There are 4 ways to turn a row about zero (a turn may also mirror it). The second row of each pair is the first, turned, with some noise. The first 40 pairs use one turn. New pairs use 3 turns, one after the other, and a turn may come again.
In the rows, 128 means zero.
Some pairs, each with its turns in order after it:
[165 155 122 207 159 100 123 128 173]
[125 101 158  70 166 169  92  98 162] => J_531

[118 136 122 132 159 137 137 133 166]
[136 133 140  97 154 118 104 150 121] => J_531

[146 133 152 147 124 123 129 131 163]
[135 160 146 141 148 129 151 120 142] => J_618

[141 161 190 136 182 112 121 132 128]
[ 94 133 116  74 159 166 148 166 133] => J_531

[118 120 128  51 118  76 125 118 138]
[115  83 156 134  86  97 174 168 116] => J_618

[123 148  98 120 149 124 157 121 109]
[111 122  92 126 127 124 112 155 145] => J_618

[100 104 161 139 129 130 119 111 159]
[114 138 158 109 106 112 120 162 158] => J_531

[153 134 158 148 183 148 131  65 128]
[135 123 147 152 179 187 113 162 163] => J_618

[115 154 130 125  66 136 130 134 126]
[113  73 127 124 117 119 132 155 122] => J_810

[ 96 135 110 129 183 149 108  93 152]
[ 88 127 154 148 148  74 157 126 124] => J_872

[115 168 128  49 110 134 118 131 143]
[147 100  82 122  96  87 136  84 116] => J_872

[152 117 128 136 105 122  55 127 138]
[157 113 155 169 115 179 141 144 166] => J_531

[100 152 111 176 130  71 114 148 167]
[101 154 165 124 159 160  78 104 154] => J_531

[131  93 140 124 123 140 129 129 114]
[ 94 140 132 127 134 116 105 130 130] => J_810

[ 75 107 125 121 166 191 138 113 184]
[112  92 154  91 207 101 120 103 158] => J_618

[129 146 132 104 127  59  96 139 115]
[141 119 177 133 153 167 152 149 141] => J_810

[137 160 118 128 103 114  88 136 138]
[129 122  93 128 109 121 160 153 103] => J_872

[142 152 122 153 130 136 172 126  49]
[185 115 165 119 178 168 130 121  97] => J_872

[154 116 157  82 148 203 109  73 153]
[159 139  98 143 170  29 105 124 130] => J_810

[113 112 131 146 157 110 140  58 128]
[150 168 169 128 111 100 118 116  91] => J_810

[125 133  90 151 129 144  70 159 124]
[ 98 115 113 131 131 152 199 137 118] => J_872

[147 201 130 106 173  85  49 191 128]
[161 119 128 165 188 180 224 139 168] => J_810

[169 131 104 169 129 105 162 135 104]
[125 117 101 105 151 135 135  60 134] => J_531

[143  83 148 135 132 117 148  70 202]
[142 143 202  97 159 135 160 161 178] => J_618

[145 129 141 165 124 141 123 144  56]
[165 141 160 102 152 174 157 124 115] => J_872

[124 118 128 143  90 152 124 136 124]
[122 146 147 115 118 127 113  95 122] => J_618

[170 134 141  86 100 149  79 127  76]
[145 101  96 180 106 165 181 152 116] => J_531

[136 135  65 138 129 207 140 124 100]
[105 110  92  95 124 147  61  89 170] => J_618

[110  84  85  51 136 140 118 136  71]
[102  96 151 150 196 148  68  85 114] => J_810

[111 100 160  85 103 136  81 137 145]
[115 141 112 100  71 110 144 103 155] => J_872

[159 178 114 124 103 136 161 118 191]
[109 125  75 139 143 114  79 139  75] => J_872

[146 207 180 121 141  53 152 137  91]
[165 124 184 188  88 165 159 166 186] => J_810

[148 126 122 126  49 151 138  84 130]
[120 110 121  67 101 134  89 137  77] => J_872

[114 103 130 165 122 124  56 124 131]
[154 151 160 139  91 173 123 133 171] => J_531

[145 130 131 103 105 127 111 100 115]
[112 111 152 133 102 150 130 131 124] => J_618

[128 172 142 126 147 193 129 112 184]
[141  76 145  88 129 133  86 185 102] => J_531

[127 122 138 135 152 149 107  95 122]
[125 110 142 121 159 159 118 132 133] => J_618

[ 80 108  99  84  97 133 133 135 169]
[ 96  76 101 117 103  96 103 110 163] => J_872

[145 113 136  49 153 135  49  80 142]
[169 130 155 131 230  75 129 129 120] => J_810

[168 115 158 165  61 188  88 118 148]
[ 95 129  73 115 136  75 128 201 110] => J_810

New pairs. What belongs after each?
[134 129 137 171 126 120 149 142  88]
[120 112 122 108 117  98 112 105 167] => J_531 J_618 J_872

[ 95 107 113 182 127 103 130 144 137]
[158  84 144 106 130 158 155 156 146] => J_810 J_531 J_872

[140 175 182  99 173 124 123 147 180]
[209 147  82 131 117 118  91 114 108] => J_872 J_872 J_618

[139 149 155 117 129 162 126 129 128]
[144 141 118 157 134 119 133  98 137] => J_618 J_618 J_810

[176 126 207 136 102 115 116 141 128]
[195 154 117  82 103 129 115 105 160] => J_872 J_810 J_618

[113 131 152 168 123 124 139 185 130]
[130 131 173  98 154 105 118  87 113] => J_618 J_531 J_872

[133  57  71 118 127 207 123 120  54]
[185  70  66 117 103 174  91 131 192] => J_872 J_531 J_872

[104 124 123 128 173 145 128 120 174]
[124  71 138 124 129 132 113  81 115] => J_531 J_872 J_531

[140 113 126 124 207  78  96 138 127]
[ 97 125 122  99 168 183 102 138  65] => J_872 J_618 J_531

[133 152 118 152 150 141  57 158  55]
[100 151  73 104  77  84 161 172 117] => J_618 J_872 J_531

[128 124 106 129 108 101 120 129 189]
[101 135 157  91 125 180 117 128 122] => J_810 J_872 J_618

[ 97 130 133 150 116 123 103 133 114]
[161 151 130 114 158 117 134 126 142] => J_810 J_872 J_810

[120 101 125  63 121 146 135  92 115]
[162 157 123  75 141 139 125  99 155] => J_872 J_618 J_872

[124 127 137 124 161 137 150 146  89]
[139 119 121  87 145 135 101 152 135] => J_872 J_618 J_531

[129 128 109 101 164  95 131  92 122]
[106 147  87 141 111  98 155 135 122] => J_810 J_618 J_810

[188 131 115  79 128  71 171 131 161]
[152  61 137  82 173 107 142 144  83] => J_810 J_872 J_872

[158 139 129 135 122 139 151 116 115]
[120 126 143 131 107 120 136 153 152] => J_531 J_872 J_531

[207 148 111 129 127  60  86  49  65]
[112 128  90  86 197 209 124 180  53] => J_618 J_531 J_810

[111  87  98 124 194  93 137 144 127]
[122 166 117 137 181 160  77 160 103] => J_872 J_872 J_531

[ 94  96 126 183 126 207  75 165 117]
[220 105 139  97 124  83 171 148  79] => J_810 J_531 J_872

[ 87 125 207 105 136 115 107 132 133]
[109 121  77 169 105 128 163 171 120] => J_810 J_872 J_872

[133 108 124 207  86 108 139 120 107]
[178 136 106 134 190 151 110  90 123] => J_872 J_531 J_531

[109 144 124  92 115 131 186 136  61]
[137 171  80  99 118  70 119 167 113] => J_618 J_810 J_531

[ 83 116 117  93 139 115 168 109 137]
[ 92 116 123 161 106 175 127 113 126] => J_531 J_618 J_810

[127 168  77 133 139  74 138 153 123]
[167 130 141  98  57 120 138 125 138] => J_810 J_531 J_618

[121 139 130 143 135 115 207 117  92]
[ 81 150 105  67 111 149 121 151 143] => J_810 J_531 J_872

[145 123 168 160 199  91 117 144  86]
[126 183 199 127 150 106  89 129 171] => J_531 J_618 J_531

[125 101 145  96 122 138 104 150 101]
[116 119 153 147 148 137 109 109  89] => J_531 J_618 J_531

[111  68 127 169 138  71  49 135 172]
[140 203 158 120 134 150  82  91 211] => J_810 J_618 J_531

[122 124 130 113 177 136 161 118  49]
[190 129  87 161 155 136 124  78 164] => J_810 J_872 J_872

[115 126 134  99 106  86 147 123 128]
[158 127 116 151 129 105 163 130 137] => J_531 J_872 J_618

[106 147 160 134 151 207 111 152 171]
[ 53 156 117 111 146 159 106 136 169] => J_618 J_872 J_531

[132 129  97 131 156  85 123 135 127]
[123 108 161 166 147 118 116 111 132] => J_618 J_618 J_531

[131 113 104  49 145 138 154 170  49]
[121 109 185 202 192 118 136  78 147] => J_872 J_618 J_618

[133  89 120 130 117 101 122 204 109]
[109 151 127 140 112  53 117 136 121] => J_872 J_618 J_872

[151 145  73  70 169 155  61 119  49]
[133 160 120 224 214  99  97 148 118] => J_810 J_872 J_618

[124 106 120  75 134  86 136 146 139]
[117 135 130  88 167 133 170 168 139] => J_618 J_531 J_618

[122  96 136 102 124  73  76 108 118]
[161  84 148 120 107 136 158 187 104] => J_618 J_872 J_531

[186 148  90 125 116 141  88 129  67]
[176 133  94 150 183 131 123 122  70] => J_810 J_618 J_810

[127 113 135 139 172 118 126  97 101]
[167 118 106 148 130 152 149 138 140] => J_872 J_872 J_810

[161 107 129 177 132 120 127 120 100]
[122 149  96 117 113  94 104 123 165] => J_531 J_618 J_872

[ 88 125 137 125 160 126 137 122 153]
[120 142 117 101 114 167 159 133 134] => J_872 J_872 J_810

